Each cloud of rows lies close to a flat space through zero, with a little noise off it, and is much wider in some directions of that space than in others. After each cloud: how many dimensions does that space have?
In the rows, 128 means zero.

[[107 128 129 133  87  99 147  91]
 [145 125 112 141 134 186 110 138]
 [128 108 147 149 128 154 144 135]
 [112  90 153 127 118 127 126 126]
 [ 91 121 114 114  67 132 156  95]
 [123 147  90 102 118 140 120 141]
 [124 122 128  91 117 179 128  92]
 [127 109 127 159  98 153 111 105]
 [150 134 127 187 115 205 152 106]
 [152 139 142 180 133 174 157 105]]
 -> 6

[[133 155 108  94 143 105 143 123]
 [126 148 131 133 142 129 135 147]
 [130 139 143 134 125 116 131 142]
 [106 145 139 198 149 173 125 174]
 [133 110 138 111 110 108 123 121]
 [135 143 125 108 130 108 134 126]
 [128 121 132 134 121 129 126 126]
 [116 150 107 146 154 154 135 132]
 [114  93 171 205 100 161 107 169]
 [132 130 147 120 121 103 132 141]]
 -> 3

[[115 121 167 188 139 120 134 102]
 [115 116 125 126 125  90 125 164]
 [167 142 157 170 151 167 114  84]
 [119 138 111 161 128 141 194  52]
 [ 97 123 170 160 141  90  99 162]
 [144 103 159 126 124 132  82 173]
 [192 166  82 160 165 132 163  75]
 [124 145 128 145 170 154 109  98]
 [135 151 126 125 145 128 112 129]
 [107 165 177 163 134  90 119 130]]
 -> 6

[[118 138 126 134 115 137 124 132]
 [157 130 122 124 170  86 143  85]
 [ 56  50 146 115 160 143 186 138]
 [219 187 103 122 150  62  83  80]
 [ 69  71 154 127 143 141 169 148]
 [ 54  54 160 136 120 175 168 165]
 [207 200  99 122 103  95  70 105]
 [ 52  75 156 137 117 184 174 162]
 [134  94 131 117 201  85 159 105]
 [218 139  96 108 220  25 136  54]]
 -> 2

[[129 135 111 115 120 123 140 103]
 [130 130 131 144 131 131 124 140]
 [ 72 141  96  77  74 140  76 119]
 [177 116 148 165 173 118 189 122]
 [195 106 165 184 185 111 172 167]
 [169 146 123 133 147 108 207  64]
 [134 118 138 132 137 132 131 144]
 [104 151  98 103  95 126 125  74]
 [126 130 128 115 112 121 133 110]
 [151 130 140 143 144 111 167 108]]
 -> 2

[[147 140 131 149  75 157 107 175]
 [149 135 130 146  85 152 106 167]
 [109  82  94  94  72 153 153 162]
 [124  81 100  86  65 165 155 169]
 [134 128 129 128 111 139 128 135]
 [133 130 127 131 145 132 129 124]
 [136 147 132 151 143 112 131 104]
 [124  86 100 105  36 171 139 204]
 [122 122 122 118 143 123 142 103]
 [159 186 160 193 131 130  72 143]]
 -> 2

[[162 118 138 227  89  92  73  91]
 [137 138 164 120 159 117 121  85]
 [113  68 111  81 136 142 171 161]
 [133  73 109 139  93 116 130 157]
 [162  76 156 152  94 100 100 165]
 [154 154 155 176 108 105  83 114]
 [191 172 198 196  87  99  35 172]
 [109  72  83  98 100 124 165 162]
 [116  97 108 106 134 166 157 196]
 [134 105 123 146 116 132 124 148]]
 -> 5

[[136  88  75 111 133 111 105 158]
 [ 67 143 164 147  93 109 137  23]
 [181 102 110 113 169 120 173 200]
 [165 156  95 116 142 187  52 234]
 [119 116 174 147 125  94 205  56]
 [124  85  64 100 130 116  96 158]
 [158  80  28  79 152 129  63 229]
 [111  38 122 116 134  33 233  33]
 [101 125 165 139 108  99 168  53]
 [122  91  90 118 127 102 133 114]]
 -> 3

[[118 113 127 113 131 129 122 129]
 [110  94 131  88 131 130 116 154]
 [132 125 150  93 129 142 113 198]
 [132 122 113 135 121 119 137 117]
 [109 143 165 122 150 146 108 127]
 [133 110 122 104 119 127 125 169]
 [109 136 148 134 147 137 119  99]
 [121 131 133 132 135 129 125 112]
 [116 138 140 144 141 132 124  89]
 [ 82  80 161  56 154 145  91 164]]
 -> 3

[[156 137 154 126 151 128 138 136]
 [ 55 128  78  68  86  99  94 105]
 [ 57  91  39 119  75 118  94  88]
 [ 77 174 134  38 107  86  88 125]
 [199  79 130 240 160 177 177 134]
 [ 90 152 125  68 110 104  95 122]
 [166 136 167 146 156 136 143 148]
 [142  99 105 178 127 151 139 123]
 [110 169 160  62 123 104 111 132]
 [130 142 137 121 130 120 125 134]]
 -> 2

[[142 149 154 122 139  46 123  99]
 [126 134 124 132 127 128 114 124]
 [159 119  95  83  44 152 147 147]
 [141 119 129 181 143 146 138 145]
 [158 104 102  81  81 160 157 140]
 [120 140 104 150  93 165  95 143]
 [131 153 142 167 134  86 106 118]
 [110 130 132 158 158 140 108 127]
 [165 110 101  85  98 140 129 120]
 [147 112 133  98 138 114 156 120]]
 -> 5

[[127 135 148 128 137 124 118 135]
 [119 135 143 138 139 119 114 155]
 [137 136 156 124 134 128 120 121]
 [122 107  57 130 107 132 153 122]
 [138 132 150 114 128 132 128 111]
 [129 117 108 125 122 130 139 124]
 [118 134 135 139 137 119 120 151]
 [133 124 123 121 123 133 135 110]
 [135 127 129 122 127 129 129 120]
 [138 129 147 120 130 128 127 114]]
 -> 2

[[123 140 120 128 119 118 131 132]
 [147  93 161 123 148 156 117 117]
 [140  98 145 126 139 137 123 121]
 [127 125 125 128 118 127 133 130]
 [127 143 132 128 136 129 112 121]
 [137 129 140 127 144 142 126 121]
 [114 203 125 126 176 153  80 115]
 [147  78 143 123 120 136 142 128]
 [154  51 157 125 125 135 145 126]
 [125 139 132 131 137 138 116 124]]
 -> 2

[[141 131 112 145 105  90 136  78]
 [240  37 113  97 100  44  68 136]
 [188 219 110 164 147 170 105 152]
 [ 87 172 168 124 147 178 177 115]
 [ 21 128  94 123 163 201 183 117]
 [116 203 128 154 158 187  90 213]
 [ 80 142 122 136 139 164 140 138]
 [ 77 129 157 115 128 148 166 116]
 [130 174 175 143 116 108 114 145]
 [145  68  89 124 118  91  61 182]]
 -> 5

[[144 147 112 114 113 121 115 132]
 [201 141 151 112 113 123 115  89]
 [102  96 160 159 145 139 144 114]
 [ 93 128 114 136 134 125 133 149]
 [145 131 133 130 122 124 128 121]
 [188 139 129 100 110 120 112 109]
 [119 137 109 121 116 123 126 143]
 [168 115 162 142 135 136 132  99]
 [185 130 154 125 125 132 125  91]
 [188 145 137 105 110 122 117 102]]
 -> 2

[[147 104 108 119 119 160 119 118]
 [112 123 113 118  96 127 143 136]
 [ 66 151 143  97  37  61 162 170]
 [115 140 125 143 148 122 144 131]
 [118 105  79 122 105 161 150 125]
 [102 124 139  90  35 101 134 150]
 [ 98 146 129 129 114 100 152 142]
 [ 86 144 125 121  90  96 161 150]
 [132 100  67 136 141 184 146 111]
 [107 120  96 123 105 138 156 134]]
 -> 3
